The rows of a group lie close to one hidden flat surface of 13 dimensions, which passes through zero. Surfaces can cross.
(in the rows, 128 means zero)
Some rows, each with its group after it:
[115 166 156 143 151  73  88 101 146  88 132 112 137 103 113 152 116 108] : k_362
[ 87 120  65 141 145 111 142  86  94 125 101 101 142 177 134 163 153  58] : k_268
[108  75  97 109 105 121 177 131 110 153 126 120 126 157 117 154 169 111] : k_362
[129 118 128 141  81 114  85  59 146 116  92 181 145  81 177  98 135 132] : k_430
[148 153 128 118 142 138 125 114 123 121 129 133 134 122 134  89 147 164] : k_362
[105 134 135 169 143 166 105 184 117 121 142 100 148 148  90 159 168 108] : k_268
[176 115 148 155 134 154  87 154 128 121 112 118 133 116 189 119 155 157] : k_241
[132 110  92 149  83 135 131 160 129 128 128 124  78 139 147 146 152 168] : k_268
[116 146  60  90 104 177 116 179 132 178  85 114  95 126 139  62 116 164] : k_430
[170 127 132 132  83 144 147 168 157 130 113 106 119 163 181 106 164 138] : k_430
[ 90  92 134 149  80  86 124 184  78 118  79 147 137 119  35 192 168 133] : k_430
[135 138 130  87 137  67 138 138 154 146 106  77 107 183 132 113 149 128] : k_241
[147 141  99 117 101 127 124  86 144 141 100 138 125 114 159 159 123 184] : k_268
[161  64 156  77  68 164 123 187 187 198  85 162 115 119 130 164 100 200] : k_268
[103 112  99 118 141 121  94 183  85 117 111  81 107  96 117 100 170 132] : k_430
[169  92 117 100 130 148 154 144  48 116 113  99 129 126 158 135 157 161] : k_430
[151 111 106 147  45 143 181 115  97  83 127 181 110 105 138 128 143 153] : k_362
[115 195 148 137  99 130 126  81  88 111 195 116 151 106 103 169 105 188] : k_268
[140 127 170 153  83 113 128 140 153  91 127 163 115 139 123 120 125 114] : k_241
[172  95 189 109 130 120 125 171 174  97  92 141 155  51 124 138 120 102] : k_268
[ 95  45 116  99 149 179 101 147 106  93 106 173 110  89  80 153 111 101] : k_241
[ 86  67 106  92 117 112  76 143 161  93  91 106  86 130 120 142 169  95] : k_268
[145  44 198  85 168  74 153 159 174 183 139 162 114 141  80 142 132 149] : k_362
[157 149 114 103 218  62 127 116 123 116  73 119 110  97 123 143  67 120] : k_241
[150 117  74 112 178 127 166 142  88 129  76  95 122 168 133 166 134 116] : k_362
[124 117 115 124 118  96 198  86 158 195 153 159 114 200 136 119 119 128] : k_430
[143 148 128 118 167 186 123 125 112 128 102 115 179 124 132 155  95 100] : k_241
[ 78  82 134 132  49 127 100 171 123 150 100 163 110 137  95 126 118 108] : k_241
[151 163 108 154 130 148 166 132 129  69 144 128 100 167 140 117 122 104] : k_362
[141 114 149 115 112 128 157 135 130 131 147  99 150 140 145 111 170 111] : k_430
[114 182 121 145 128  88 121  96 148  82 151 114  99 161 130  92 142 117] : k_241
[125 163 125 144  76 157 116 154 146 118  89 149 138 111 114 134  90 114] : k_241
[158 138 155 130 106 141 139 171  86  64  82 119 142 148 144  88 103  44] : k_241
[181  97 101  94 187  52 159 163  90 111  78 116  58  96 146 119  91 151] : k_362
[102 119 134  87  75 127  95 146 143 149  93 130 128  94  99 167  90 151] : k_268
[112 131  83 137 132 124 176 128  93 158 119 108 156  94 147 133  87  51] : k_430
[ 96 162 143 128 166 130 102  93 156  97 158 139 114 185 101  83 122 100] : k_241
[136 104 137 115 130  73 133 134 120 126 104 108 102 172 147 137 120 103] : k_430
[158 154 170 125 161 124 105 139 127 111 127 117 148  81 122 159  92 150] : k_362
[135 108  97 167 135  88 179 121 121 128  92 184 125  94 125 118 110  80] : k_268
[114 149 132 152 134 161 116 123 168 144 140 131 137 165 142 130 103  93] : k_362
[143 127  74 127 149 101 197 153  67 143 155  93  85 140 145  85 152 146] : k_268
[123 142 116  77  52 118 117  74 157 110 106 113 140 116 149 132 157 162] : k_362
[110 145 186 115 172 104 123 137 118  99 151 113 167  92  67 135 102  72] : k_430
[142  90 141 149 126 135  98 127 131 102 127 178  99  78 147 117 117 149] : k_241
[117 140 120 180 134 127 147 172 157 157 176 119 117 117 102 165 148 146] : k_430
[136  87 159 133 140 111 168  96 128 152 149 166 138 164 131 135 114 103] : k_362
[121 146 131 133 197 112 131  90 122 157 130 127 159 159 122 113 130 110] : k_362
[104 188 140  91 144 145 122 156 190 157 189  93 105 149  86  79 112 157] : k_430
[150 117 162 135  85  99 100 126 124  61 101 168 102  81 148 103  92 115] : k_241
[132 192 151 169 145 137  59 100 113  89 160 100 123 161 167 126 118 147] : k_268
[131 149 122  93  87 102 162 155 112 136 110  84 126 153 133 107 113 105] : k_268
[113 118 109 139 142  92 123 147 112 160 129 142  91 125 119  92 117 142] : k_241
[120 113 117 179  91 177 144 149  98  97 191  95 117 146 176 140 158  88] : k_362
[147 124 144 100 144  70 177 149  87 133  97 105 153 113 104 158  98  93] : k_268
[160 134 128  72 140 170 137 132 132 159 141  94 126 117 162 114  96 169] : k_430

New rows, each followed by its group:
[161 106 141 112 163 102 179 127 126 124 134 128 131 128 133 108 143 109] : k_268
[ 93 155 113 124 136 125  97  78 143 149 141 186 110 103  84 116  93 187] : k_430
[148  96 116 123 127 152 134 202 139 130 124  96  97 138 154  91 172 129] : k_268
[ 70 130 134 162 113 140  87  83 174 129 190 124 150  96 103 222 147 139] : k_430
[ 93 168 104 144  85 160 120  87 133 164 121 125 167 160 145 144 101  99] : k_241
[164 147  79 110 123 126 226 103 115 113 155 119 110 137 149  79 171 153] : k_362
[ 91 173 102 156 123 170 129 165 120 114 148 105 139 109  75 172 116 111] : k_430
[107 128  80 135 115 125 132 138 199 153 146  56 101 138 188 179 122  78] : k_362
[135  90 120 184 194 156 119 116 147 159 122 203 135 134 122 139 135 133] : k_268
[161 116 148 138 171 119 167 128 131 106 161 104 115 179 154 152 123  92] : k_362
[ 84 118  89  97  57 121 195 164  99 159 176 117 127  57  80  92 152 136] : k_362
[106 150 123 121 102 107  82 119 153 129 107 103 115 163 143 118 139 131] : k_241
[111 109 101 114 157 162  78 120 154 154  91 140 111 154 145 114 106 122] : k_241
[101 165 104  87 124  95  85  77 157 104 113  95 109 122 134 125 126 143] : k_241
[102 157  79 123  76 137  83 150 157 102 112 101  92  98 116 137 176 190] : k_268
[122 142 129  94 170 180 108 147 101 108  86 141 153 106  84 119  69  93] : k_430
[148 122 142 148  89  91 149  98 166 140 121 161 117 170 160 123 134 134] : k_430
[154 102 193  89 168 118 154 149 121 123 135 117 156 144  99 115 135 105] : k_430
[110 119 128 121 127 148 136 129 123 165 127 192 115 126 109  67  58 108] : k_241
[157  69 164 105 135 201  99 138 129  90  93 163 153  96 140 155 109 112] : k_241
[121 139 112 102 124  86 193  80 161 160 132 136 164 108  86 157 150 140] : k_362
[157 108 125 104 173 156 157 132 135 153 143 133 122 133 143  94 131 144] : k_241
[163 144 109 148 137 186 186 146 118 141 143 156 134 136 130 109 115 140] : k_362
[124 161 123  82 148 142 143 105 105 127 100  99 173 166  94 151 126 118] : k_362
[178 149 109 125 178 194 158 175  95 154  88 156 152 110  92 118 124 192] : k_362
[131 167  82 161 165 123 156 161 175 105 163  53 103 134 150 161 157  97] : k_362
[106 148 118 126 174 112 105 147  89 141 113 104 155  91  81 131 138 133] : k_362
[155 119 141 177 166 128 130 133 170 139 126 189 102 150 130 133 118 149] : k_430
[122 124 111  99 129 152 135 120 119 140 104 111 143 137 139 155  82  93] : k_430
[146  85 123 155 122 155 130 185  82 113 116 141 117  92 140 120 139 123] : k_241
[134 103  94 158 175 156 138 155 123 132 122 122 119 145 150 127 140  84] : k_430
[120 135 162 132 137 175  87 130 152 137 169  89 148 163 159 118 143 114] : k_362
[ 89 100 129 178 118 152  29 163 128 163  93 139 136  90 138 170 104 118] : k_362
[163 108 127 152  79 149 204 115 130  98 142 140 174  57 160 144 143  79] : k_268
[116 124  97  86 170  91 131 126 163 191  92 109 116 138 128 120 106 125] : k_362
[ 94 127 136 201 113  83 127 101 149 111 130 197 135 108  81 166 129  98] : k_362
[143 132 136 135 166 164 111 113 102 118  81 156 165 185  96 148 162 148] : k_362
[119 104 118  88 180 128 129 101  67 114 140 125 128 133 112  60 168 127] : k_430
[130 141  86 188 185 150 129 139 107 132 147 166  95 117 136  81 108 127] : k_241
[117 115 146  95  72 114 140 103  99 127 149 128 138 141  96 152 180 195] : k_430
[145 152 128 143 145 125 115 108 121  77 107 160  97 180 137  78 124 124] : k_362
[111 124  69 146 112 111 188  93 133 145 135 126 136 138 133 145 170 109] : k_362
[115  84 171  93 117 109 133  76 123 134 145 155 171 122 101 110 179 138] : k_430
[154 105 170 114 128 130 143 111 122 143 162 126 150 121 151 122 148 151] : k_241
[106 128 134 172 200  90  97 142 144 126 118 125 110 166 116 158  96  64] : k_362
[138 161 152 122 131  98 141 110 182 111 140 145 120 116 107 113 120 144] : k_362
[160  80  94 117 151 114 152 156 110 121  90 141  79 164 132 109 183 166] : k_362
[ 90 123 117 124 114 214 116 152 110 174 137 119 169 157 104 129 140 110] : k_241
[121 133 134 164 154 106 137 169 153 152 169 124 109 118 102 123 148 143] : k_430
[ 80 139  76 107 183 105 106 104 131 134 109 119 112 143  88 100 163 128] : k_268
[125 153 109 124 138 133 168  96 119 152 148 126 144 134 145 112  90  96] : k_362
[157 195 172 178 161 160 135 100 119 130 182 174 192  63 109  97 114 167] : k_362
